There are 9 hidden switches. A switch that is on adds its own fixed numbers to the row, and there is some noise. The rows also spread widely along 10 directions, which tell nothing about the answers.
Known rows, each followed by its switches (1 for on, 0 for off):
[ 0.31 -3.11  1.20  0.71  1.32  1.36  1.81  3.28 -1.65 -1.35 -0.17 -3.76
  0.24  1.36  1.79 -3.17 -3.01  2.84  3.96 -1.17 -1.42  0.02 -1.84 -1.66
 -0.48  3.11 -1.77 -3.88 -0.79 -3.25 -1.29] => 0 1 1 0 0 0 1 0 0
[-3.47 -0.95  3.25  1.91 -0.34 -0.17 -2.21 -2.48  1.25  0.97  1.39 -5.34
  0.26 -0.62 -1.18 -0.26 -2.66  2.44 -1.48 -3.17  0.01 -0.89  1.54 -0.70
 -0.28 -1.73 -1.74 -2.41 -2.92  1.66  1.18] => 0 0 1 0 1 0 1 0 1
[ 0.19 -2.70  2.34  1.29  1.12 -0.71 -3.44  2.15 -2.72 -3.59 -1.32 -0.05
 -1.10 -1.52  6.82  1.00  0.92  2.14  4.01 -1.64  0.65  2.57 -1.91 -1.14
  1.04  0.59 -0.79  0.14  1.17 -1.94  1.12] => 1 0 0 0 0 1 1 0 0
[-1.40 -7.76 -0.63  0.84 -0.81  0.55  1.02 -1.40 -1.07  0.53  1.04 -3.98
  0.28 -4.22  2.61  4.66 -1.33  3.13  1.20  0.20 -0.71  0.56 -1.37 -0.42
 -0.25  3.52 -3.51 -1.54 -2.19 -0.41 -5.02] => 0 0 1 1 0 1 0 0 0
[-1.33 -0.12  1.08  1.57 -3.64 -1.09  0.31 -0.68 -1.10 -0.87 -1.30 -2.41
  0.28 -0.61  1.76  0.82  1.57  2.56  0.75 -1.27 -0.54  0.67  1.50 -1.92
 -0.64  2.50 -0.44  3.39 -0.12  0.57  4.67] => 1 1 0 0 0 0 1 0 1
[-2.76 -0.10  2.38  3.23 -0.92 -0.25 -2.75 -2.60  2.79  1.18 -0.32  2.39
  2.30  0.42 -0.23  0.08 -0.29  1.59 -2.91  1.43  0.27  0.75  0.30 -0.65
  2.78  0.35 -2.50 -3.12 -0.84  0.20  6.36] => 0 1 1 0 0 1 1 0 0
[-4.07 -1.90  0.07  1.68 -2.07  0.52  1.35 -2.24 -0.42 -0.92  2.14 -0.76
  0.91 -0.49 -2.53  1.18 -1.04  3.86  1.51 -0.45 -2.03  1.45 -0.23 -2.25
 -0.11 -2.17 -1.65 -2.47 -1.19  0.59  1.34] => 1 0 1 0 0 1 1 1 1
[-0.43 -0.62 -0.41  1.56 -3.16 -0.96  0.52  1.49 -0.78 -1.24  2.28  5.39
  2.08  0.91  3.16  2.10  2.05  0.62  1.66  2.35  0.71  1.96 -3.05 -2.37
  3.05 -1.46 -1.09 -1.08  2.02  0.66 -1.24] => 1 0 0 0 0 0 1 0 0
[-2.25 -0.01  1.82  5.04  2.48  0.72  0.55  0.26  0.27 -1.48 -0.10 -4.78
 -1.66  4.81 -1.64 -1.98 -3.09 -0.12 -0.23 -0.72 -0.65  0.50  0.05 -1.93
 -0.09  0.78  0.40 -0.96  0.39 -0.20  3.78] => 0 0 0 1 1 0 1 0 1
[-3.36 -0.09  2.41  1.84 -4.75 -5.38 -2.53 -0.55  0.76  0.21  0.52 -2.76
 -0.72 -1.36  4.36 -0.03  3.19  1.74  1.76 -2.88 -0.98 -0.56  3.47 -1.80
  1.83  0.80  0.94  1.33 -0.71  3.55 -1.35] => 1 0 1 0 0 1 1 1 0
[-1.31  1.32 -1.07  3.33  0.98  1.72  1.90 -1.26  0.24 -1.08  0.70  0.85
 -0.19  3.16 -4.98 -0.29 -0.95  0.18 -1.15  1.89 -0.39  1.95 -0.79 -1.64
 -0.99 -2.04 -0.09 -1.04  0.68  0.63  5.09] => 1 1 0 0 0 0 0 0 1
[-2.84  0.04  1.87  2.31 -3.71 -0.80 -0.25  1.21 -0.71 -0.24 -0.63  1.55
  2.70  1.88  3.11 -1.12  1.62  1.95  0.82 -0.41 -0.29  0.90 -1.20 -2.58
  1.59  2.69 -1.64 -0.63  1.69 -0.03  3.29] => 1 0 1 0 0 1 1 0 1
[-1.61 -1.40  0.95  1.92  0.37  0.87 -2.20 -5.11  3.10  0.96  0.13 -1.71
  0.34 -2.09 -4.83  0.17 -1.14  3.46 -2.66  1.47 -0.70  1.61  0.17  0.41
 -4.52 -3.88 -1.64 -3.48 -1.57  3.42  2.59] => 0 1 0 1 0 1 1 1 0
[ 0.54 -1.94 -2.54 -0.95  0.04 -0.28  2.87  0.63  0.75  0.65 -1.34  0.43
  0.44 -0.83 -2.57 -1.90  1.63  2.09  2.70  3.50 -2.64  1.76  1.55 -0.22
 -3.43  1.80  0.28 -1.51 -0.27  1.03 -0.63] => 0 1 1 0 0 0 0 0 0
[-1.90 -0.07  1.09  2.94 -1.05  0.01  0.65  1.27 -0.36  0.36  1.56 -2.38
  0.90  3.11 -0.31 -1.82 -1.04  0.64 -0.33 -1.60  0.28 -0.72 -1.64 -2.18
 -0.28  0.47 -1.28 -2.66 -0.03  1.05 -0.76] => 1 1 1 0 0 0 0 0 1
[-0.49  1.27  3.21  1.18 -0.82 -0.28 -3.38 -0.36  1.14 -0.22 -0.60  0.61
  1.56  0.38  0.46 -1.75  0.32  2.43 -0.34 -1.37  0.82  0.70 -0.38 -1.12
 -1.27 -2.09 -1.58 -2.43 -0.34  0.90  4.06] => 1 1 0 0 0 0 1 0 1
[-1.35 -0.12  0.95  5.30 -0.42 -2.56 -0.13  0.43  1.60 -0.84 -1.55 -0.36
 -1.61  3.36  2.66  0.56  0.60 -1.39 -0.35  1.39 -0.25  0.53  2.41 -2.21
  4.32  4.75  0.60  2.20  0.26 -0.95  5.94] => 1 1 0 1 1 0 0 0 0
[-2.03 -1.01  2.20  2.92  3.54  2.44 -0.42  0.22  0.79 -1.65 -1.84 -0.30
 -0.16  2.51 -1.37 -2.63 -3.81  2.14  0.75  0.28 -1.04  1.32 -1.45 -1.63
  1.00  0.82 -2.14 -4.11 -0.38 -4.19  6.83] => 1 0 1 1 0 1 0 0 0
[-2.89 -2.72  2.66  1.45  0.70  0.03 -2.87 -3.05  0.89  0.37 -0.84 -6.36
 -1.34 -3.04 -0.34  0.20 -1.96  3.83 -0.08 -2.76 -0.94 -0.18  2.46  0.17
 -2.01  0.10 -1.99 -1.34 -2.77  0.88  2.58] => 1 0 1 0 1 1 1 0 0
[-2.18 -0.17  1.40  7.07 -1.52  0.86 -1.09 -1.77 -2.54 -2.39 -0.50 -2.74
 -0.88  2.72  2.93  2.72 -0.90 -0.36 -2.93 -0.89  1.88  1.57 -4.27 -2.36
  0.93  1.08 -0.67  3.96  2.47  0.30  5.20] => 1 1 0 1 0 0 1 1 0
[-1.13 -0.73  0.96  2.38 -4.59 -0.40  1.92  0.08 -0.05  0.35 -1.40 -1.36
  2.20  1.55  1.62 -0.03  1.05  2.31 -0.12  0.31 -0.59 -0.03 -0.09 -2.82
 -0.23  5.33 -1.84  1.61  0.55 -0.15  3.91] => 1 1 0 1 0 0 1 0 1
[-2.64 -1.21  2.33  4.08 -0.93 -1.48 -3.67 -0.73  1.64 -0.13 -0.79  2.75
  1.57  1.27  3.32  0.41  1.38  0.72 -1.71  1.55  0.85  2.01 -1.43 -1.02
  1.42  0.62 -1.29 -1.29  1.92  1.79  3.53] => 0 1 1 1 1 1 1 0 0
[-1.90 -0.68  0.01  2.52  2.57  1.56  2.71  2.75 -0.91 -2.48  0.52  0.49
 -0.42  3.99 -1.21 -2.93 -2.66  0.58  2.73  1.09 -1.44  1.67 -2.09 -1.93
  1.53 -0.12 -0.10 -3.89  1.22 -2.70  1.66] => 0 0 1 0 0 1 0 0 0
[ 0.38 -2.10  0.73  2.79  2.06 -0.89 -3.06 -0.05  2.47 -0.08 -0.10  3.51
  0.05  0.86  0.55  0.20  0.71  0.57  0.15  2.58  0.49  2.01 -1.01 -0.62
  0.58 -0.61 -1.45 -4.57  0.40  0.89  0.83] => 1 1 0 1 0 1 0 0 0

New rows. What belongs after each?
[-0.21 -4.92 -0.72  0.07 -2.22 -1.54  0.64  0.84 -0.03 -0.40 -0.39  2.20
  1.39 -1.81  3.42  1.99  1.81  3.53  4.07  2.18 -1.98  1.61  0.05 -1.78
  1.25  3.41 -2.04 -1.02 -0.57 -0.99 -1.34] => 1 1 1 1 0 0 1 0 0
[-0.87  1.13 -0.05  3.10  0.75  1.32  0.96 -1.53  2.27  0.57 -0.89  0.69
  1.24  3.00 -4.02 -1.76 -1.09  0.60 -2.37  3.62 -0.64  1.22 -1.08 -0.89
 -1.38 -0.15 -0.80 -2.02  1.12  1.10  4.84] => 0 0 0 1 0 0 1 0 0
[-0.90  0.72  2.22  2.98  1.18  3.60 -0.11 -1.09  1.00  0.60  0.73 -1.13
  1.76  2.65 -3.51 -1.65 -4.26  1.41 -2.97 -0.60  1.24 -0.22 -2.87 -1.51
 -0.65 -1.21 -3.41 -5.17 -1.22 -1.59  4.96] => 1 1 0 0 0 0 0 0 1
[-0.55  0.63  3.12  0.09 -0.79 -0.29 -1.73  0.38  0.00 -0.25 -1.76 -3.92
  0.48 -0.60  1.46 -2.33  0.02  2.23 -0.22 -2.40  0.69  0.05 -0.33 -0.75
 -4.25 -0.56 -0.38  0.17 -0.13  1.52  1.35] => 0 0 0 1 0 0 0 0 1
[-3.49  0.20  1.29  2.84 -2.30  1.30  0.14 -2.69 -0.25 -0.26 -0.35 -0.23
  1.59  0.05  0.13  1.29 -0.96  1.55 -2.80  0.75  0.49  1.09 -1.29 -1.11
  0.86 -0.38 -1.57  1.59  0.68  0.26  6.05] => 0 0 1 0 1 0 1 0 0
[-2.11 -0.68  3.02  2.10 -0.14 -2.38 -4.72 -2.56  3.52  1.60 -0.67  0.04
  0.87 -0.69 -0.08 -0.51  0.91  2.28 -0.40 -0.71 -0.88  0.58  2.56 -0.72
  0.48 -0.88 -1.23 -3.18 -2.35  2.05  2.53] => 1 0 1 1 0 0 1 1 1
[-1.39 -2.28  1.81  5.32  2.82  1.65 -0.47  0.13 -0.34 -0.16 -2.43 -4.05
 -0.47  3.89  0.33 -1.99 -2.64  0.52  0.27 -0.28 -1.23  0.99 -1.14 -1.82
  0.49  5.76 -1.63 -2.11 -0.33 -3.01  4.71] => 1 0 1 1 0 0 1 1 1
[-1.79  1.40  2.08  3.26  0.31  0.17 -1.27 -0.13 -0.37 -1.95  2.63 -0.54
 -0.34  2.54 -0.18 -0.19 -2.21  0.57 -0.42 -1.43  1.18  0.25 -2.26 -2.05
  1.97 -4.65 -0.67 -2.19  0.38  0.57  1.33] => 1 0 0 0 0 0 1 0 0
[-0.94 -2.91  1.37  3.42  4.29  3.29 -1.04 -0.09  0.18 -0.59 -0.38  0.40
  0.71  1.92 -0.18 -0.16 -3.92  0.41 -1.26  1.76  0.94  1.90 -4.50 -0.46
  0.10 -0.22 -2.73 -4.47  0.29 -2.43  2.15] => 0 0 1 1 1 0 0 0 0
[-1.69 -1.01  0.56  2.44 -0.30  1.09 -2.73 -4.42  0.83  0.89  0.29 -0.20
  1.38 -1.90 -1.68  2.32 -0.33  1.70 -3.90  0.97  1.18  1.66 -1.67  0.54
 -1.97 -2.82 -2.04 -0.64 -0.44  2.94  2.95] => 0 1 1 0 0 0 1 0 0
[-1.13 -1.06  2.40  2.88  1.68  1.00 -2.69 -3.07  1.99  0.65 -0.21 -4.63
 -0.31  0.13 -3.40 -0.38 -2.64  2.70 -1.97 -1.42 -0.09  0.01  0.62 -0.54
 -2.91 -1.46 -2.24 -2.90 -2.35  1.42  3.59] => 1 1 0 1 0 0 1 0 1
[-2.76 -4.25  0.95  4.35  0.19  0.06 -0.22 -0.15  1.40  1.32  1.50 -0.17
  1.51  1.99  1.49  1.70 -1.35  0.13 -1.07  1.45  0.24  0.63 -1.61 -1.56
  2.70  3.41 -2.94 -3.99 -0.42 -0.05 -1.17] => 0 0 1 1 1 1 0 0 1
[ 1.02 -2.46  0.16  2.67  1.50  3.34  0.88  1.01 -1.15  0.88  0.24 -2.23
  1.64  2.36 -0.97 -1.41 -2.23  1.13 -0.19  0.79  0.61  0.72 -4.19 -1.05
 -2.94  2.43 -3.07 -4.68  0.67 -0.42 -1.25] => 1 0 0 0 0 0 1 0 1
[ 0.71 -4.03  1.36  0.83  3.39 -1.75 -2.69  0.94  2.49 -0.24  0.23  0.57
 -1.08 -1.10  1.85  0.17 -0.53  1.15  2.63  1.27 -0.65  1.31  1.04 -0.04
  1.56  0.24 -1.27 -5.51 -2.07 -0.75 -2.32] => 0 0 0 1 0 1 0 0 0
[-2.85 -0.08  0.65  1.66 -0.96  1.16  0.41 -2.04  0.09 -1.08  1.45  1.43
  1.21  0.08 -1.88  1.15 -1.77  2.59  0.06  0.56 -0.81  0.93 -1.06 -1.79
  2.05 -3.10 -1.97 -1.74 -0.78 -0.94  4.01] => 1 0 1 0 0 0 1 0 0
[-2.80 -2.61  0.77  1.64 -2.58  0.51  1.18 -0.71 -0.62 -0.12 -1.55 -1.52
  2.11  0.00  1.24  0.14  0.31  3.43  0.57  0.49 -1.52  1.17 -0.49 -1.83
 -1.08  4.05 -1.91  0.40  0.49 -0.32  3.34] => 0 0 1 1 0 1 1 0 1
[-3.12 -3.89  1.24  3.68  1.85 -2.52 -1.65 -1.46  2.70  0.38  1.58 -3.68
 -1.82  0.80 -1.49  0.25 -1.30  1.92  2.44 -0.97 -2.87  0.30  3.66 -1.66
  2.25  1.06 -0.77 -4.71 -3.38  0.86 -1.21] => 1 0 1 1 0 1 1 1 1
[-3.18 -2.77  3.27  1.38 -1.33 -1.98 -4.76 -3.59  3.56  1.49  0.07  0.76
  1.54 -3.29  1.83  2.27  0.37  3.04 -1.64  0.25 -0.01  0.74  1.77  0.08
  1.57 -1.03 -2.71 -2.56 -2.13  1.98  2.16] => 0 0 1 1 1 1 1 0 0
[-3.43 -4.35  0.66  1.21  0.75  3.07  0.16 -2.76 -1.49 -1.52  0.93 -2.33
  0.11 -2.72 -1.43  3.34 -2.90  3.97  0.58 -0.96 -0.49  1.95 -1.39 -0.94
 -1.13 -1.89 -3.27 -1.60 -1.91 -1.53  2.80] => 1 0 1 0 1 1 0 0 1
[-1.69 -2.92  1.74  0.46 -0.61 -0.10 -1.43 -1.19  2.15  0.73 -0.21 -0.44
  1.57 -1.02 -1.30 -1.52 -0.52  4.61  1.85 -0.01 -1.89  1.14  0.62 -1.20
 -2.84 -0.68 -2.26 -4.86 -2.05  0.66  0.56] => 1 1 1 1 1 0 1 1 1
[-0.03 -1.01  2.46  4.07 -0.16 -2.70 -2.04  1.60  2.23  0.26 -0.05 -1.23
 -0.60  2.95  2.94 -1.81 -0.12 -0.06  1.27 -0.30 -0.33 -0.47  0.77 -2.26
  2.84  3.12 -0.44 -3.24 -0.65 -0.11  0.09] => 1 1 0 1 0 0 1 1 0
[-1.44 -1.67  0.38 -0.63 -0.75 -0.19 -2.17 -2.66 -2.22 -1.57 -3.27 -2.36
 -0.88 -4.88  1.75  2.52  2.57  3.39  1.38 -1.45 -0.60  2.87  1.60  0.10
 -3.82 -0.57  0.15  5.07 -0.71  1.04  4.51] => 1 0 1 0 0 0 0 0 1
[-0.53 -1.19  1.66  2.14  0.49  2.98  0.48  0.01 -0.39  0.60  1.91 -2.15
  1.57  1.48 -1.28 -0.34 -3.43  1.23 -1.34 -1.04  1.34 -0.35 -3.69 -1.53
 -0.80 -0.71 -3.37 -4.90 -1.01 -0.88 -0.44] => 1 0 0 0 0 0 0 0 1
[-1.33 -5.21  0.31  3.04  4.13  0.34 -0.79  1.46 -0.38 -0.95  2.12 -2.84
 -1.55  1.27  0.34  0.24 -2.22  0.85  2.46 -0.54 -0.63  1.55 -0.98 -0.55
 -0.14  0.18 -1.33 -5.52 -1.21 -0.07 -4.06] => 0 1 1 0 1 1 0 0 1
[-1.42 -1.18  1.41  1.19 -3.03  0.13 -0.07 -0.01 -0.38  0.95 -1.00 -0.17
  2.69 -0.05  1.84 -0.94  0.83  2.76  0.81 -0.27 -0.63  0.75 -1.00 -1.83
 -0.59  2.83 -2.12 -1.70 -0.30 -0.37  1.40] => 1 0 1 0 0 0 1 1 1
[-2.07 -3.10  3.94  1.84  2.14  1.36 -2.69  0.87  2.39  0.59  0.12  0.37
  2.42  1.60  0.63 -2.71 -3.21  3.26  0.79 -0.27 -0.60  0.58 -1.51 -1.26
  0.84  0.61 -3.83 -8.31 -1.43 -2.15  1.44] => 0 0 1 1 1 1 1 0 1
[-1.94 -1.15  2.67  0.42 -0.92  0.51 -0.34 -2.52  0.65 -0.57  0.59 -6.05
 -1.33 -3.26 -0.90  0.28 -3.33  3.72 -0.20 -2.92 -0.31 -0.62  1.94 -0.75
 -1.34 -2.28 -1.12 -0.66 -3.90 -0.47  2.43] => 0 1 0 0 1 0 0 1 0
[-2.86 -1.11  2.59  5.71 -1.55  1.42 -1.27 -2.55 -0.03  0.04 -2.08 -2.11
  1.33  1.75  1.81  2.04 -1.20  1.02 -3.56 -0.27  0.96  0.78 -1.16 -1.95
  2.08  5.27 -3.09  1.43  0.41 -1.51  8.76] => 1 0 0 1 0 1 1 0 1
[-1.14 -5.17 -1.53  1.10  1.38  1.34  1.38 -0.50 -0.67 -0.49 -0.55 -1.14
 -0.45 -1.38 -0.82  0.85 -0.39  3.01  3.19  2.21 -2.31  2.54 -0.11 -0.53
 -1.96  2.09 -1.78 -2.43 -0.15 -0.42 -0.24] => 1 0 1 0 1 1 1 0 0
[ 0.84 -1.26  0.35 -1.51  1.19 -1.09 -0.72 -0.58  2.25 -0.14 -2.05 -0.67
 -1.01 -2.44 -1.60 -1.30  0.73  3.12  2.81  1.16 -2.04  1.11  3.05 -0.21
 -2.99 -0.75  0.00 -1.66 -1.80  0.40  1.47] => 1 0 0 1 0 0 0 0 0
[-0.89 -3.72 -0.97  2.61  2.06  2.13  3.50  1.36 -1.09 -3.04 -0.53  0.21
 -0.75  2.44 -1.41  0.19 -2.14  2.56  3.78  1.85 -2.16  2.77 -1.26 -2.73
  0.33  2.66 -1.37 -2.24  0.19 -4.10  4.15] => 1 1 0 1 0 1 0 0 1
[-0.19 -4.12  2.47 -0.43  1.98  0.27 -3.08  1.53 -0.01 -1.66  1.00  1.93
  0.97 -1.90  2.96  0.25 -0.44  3.33  3.80 -0.07  0.12  2.60 -1.46 -0.57
 -0.17 -2.25 -2.33 -5.90 -1.05 -1.16 -1.56] => 0 0 0 0 1 1 1 0 1
[-3.08 -4.95  0.69  1.09 -0.58  0.43  0.43 -0.66  0.22 -0.89  2.26  2.23
  1.73 -1.38  1.10  3.03 -1.27  3.39  2.60  1.21 -1.36  2.04 -0.19 -1.66
  3.78  0.22 -3.23 -4.23 -1.95 -2.13  0.52] => 0 0 1 0 1 1 1 0 1
[-1.56 -4.03 -0.10  1.24  0.11  0.46 -1.64  0.25 -1.61 -1.86 -1.07  5.12
  1.76 -1.45  3.74  2.69  2.56  2.25  2.52  2.93 -0.47  4.83 -2.03 -0.66
  0.61  0.83 -1.59 -0.63  1.91 -0.64  2.37] => 0 0 1 0 1 1 1 0 1
[-1.08 -0.18  1.23  2.90 -3.58 -2.72 -0.77 -0.76  0.94  0.66 -1.47 -1.14
  0.26  0.28  2.42  0.43  2.80  1.08  0.37 -0.15 -0.88  0.57  3.11 -2.00
  1.57  4.64 -0.08  1.73 -0.87  0.68  4.08] => 1 1 0 0 0 0 1 1 1
[-3.09  0.17  1.40  2.68 -2.43  1.82  3.45 -1.36 -1.02 -0.85  1.55 -5.88
  0.36  1.52 -2.04  0.46 -3.63  1.94 -1.71 -2.21  0.07 -0.96 -1.50 -2.61
 -0.94 -0.34 -1.45  0.97 -0.81 -0.15  2.36] => 0 0 0 1 0 0 0 0 1
[-3.89 -1.06  1.35  5.15  0.11  1.23 -0.02 -0.93  1.40 -0.70  2.66  3.63
  2.44  4.00 -1.25  1.27 -2.48  0.40 -2.48  1.58  0.61  1.40 -3.52 -2.54
  4.09 -1.42 -2.77 -4.64  0.36 -0.93  3.59] => 0 1 1 1 0 1 0 0 1
[-0.59 -2.48 -0.73 -0.09 -0.17 -0.15  3.01 -0.16  1.42  0.44  0.80 -2.94
 -0.81 -1.27 -2.67 -1.30 -1.19  2.67  2.74  1.18 -2.64  0.24  2.27 -0.92
 -1.13  1.17 -0.41 -3.81 -2.42 -0.23 -1.98] => 0 0 0 0 0 1 0 1 0
[-2.71  0.02  0.92  0.69 -2.57 -0.09  1.27 -1.18  0.10  0.40  1.71 -3.55
  0.94 -0.27 -1.98 -1.62 -1.40  2.95  0.25 -1.20 -1.17 -0.47 -0.43 -1.46
 -1.84 -2.59 -0.61 -2.11 -1.13  2.09 -1.51] => 0 0 1 0 0 0 1 1 0
[-3.14 -2.81  1.84  0.68 -2.61  0.76  1.68 -1.97  1.36  0.54  1.73 -4.77
  0.63 -1.68 -2.39  0.14 -2.77  4.66  0.53 -1.93 -1.31 -0.55  0.64 -2.05
 -2.41 -0.66 -2.50 -3.58 -2.89  0.36 -0.74] => 1 0 0 1 1 1 0 1 1
[-4.12 -0.52  2.56  4.86  0.07 -0.46 -1.07 -1.80  0.61  0.14 -0.97 -6.63
 -0.56  2.64 -0.58 -1.37 -1.72  1.20 -1.86 -2.44 -0.84 -0.38  1.22 -1.39
 -0.51  2.56 -0.63  0.29 -0.35  1.40  3.95] => 0 0 1 1 0 1 1 0 1
[-3.12 -2.29  0.32  2.30 -1.10 -0.52 -2.22 -4.67  1.98  0.98 -0.49 -0.43
  0.89 -2.21 -2.41  2.94  1.09  2.87 -2.44  0.81 -0.63  1.71  1.40 -0.39
 -2.15 -0.72 -1.91 -0.28 -1.35  3.09  3.75] => 1 1 1 1 0 1 0 0 1
[-0.94 -0.82  3.17  2.84 -1.05 -1.53 -1.33  0.82  2.16  0.42 -1.16 -2.58
  0.36  1.48  2.06 -3.07 -0.58  2.07  0.53 -0.65 -0.71 -0.43  0.89 -1.55
  0.39  3.27 -0.93 -3.21 -0.74 -0.28  1.79] => 0 1 0 1 0 1 1 1 0
[-1.60 -1.65 -0.15  5.35 -0.34  0.36 -2.40 -2.18 -2.05 -0.72 -0.22 -0.29
  0.05  0.78  2.54  3.80  1.08 -0.63 -2.82  0.80  1.71  2.26 -3.39 -0.74
  0.50  0.80 -1.23  2.73  2.20  1.93  2.69] => 1 1 1 0 0 0 1 0 0
[ 0.28 -2.34 -0.45  0.89 -0.48 -0.98 -1.47  0.02  1.67  1.24 -2.81  2.94
  1.25 -0.75  1.63 -0.42  3.20  1.53  0.39  3.60 -0.52  2.42 -0.23 -0.05
 -3.08  2.53 -0.86 -0.67  1.34  1.80  1.27] => 1 1 1 1 1 0 0 0 0
[ 0.49 -4.31  1.53  1.12  2.62  1.88 -3.11  0.83 -0.36  0.57  0.07 -0.92
  1.46 -0.34  0.92 -1.13 -1.10  2.81  1.33 -0.42  0.27  1.62 -3.18  0.07
 -4.07 -0.26 -3.23 -6.11 -0.35  0.50 -2.66] => 1 1 1 0 1 0 1 0 1
[-1.04 -1.24  2.87  6.05  1.80 -1.21 -2.67  3.21 -1.56 -1.87 -0.58 -3.47
 -1.34  5.04  4.96 -1.63 -0.22 -1.12  1.02 -2.32  1.14  0.77 -2.58 -2.37
  1.03  3.51 -0.14 -1.02  2.63  0.37  0.01] => 1 0 0 1 0 1 1 0 1
[-1.43 -1.68  2.18  1.73 -0.41 -1.81 -1.46  0.47 -0.68 -2.45  0.78 -2.49
 -1.27 -0.04  2.32  0.41 -0.12  2.61  3.66 -2.39 -1.07  1.17  0.44 -2.37
  0.53 -1.55  0.14 -0.53 -1.02 -0.16 -0.30] => 1 0 0 1 0 0 1 1 1
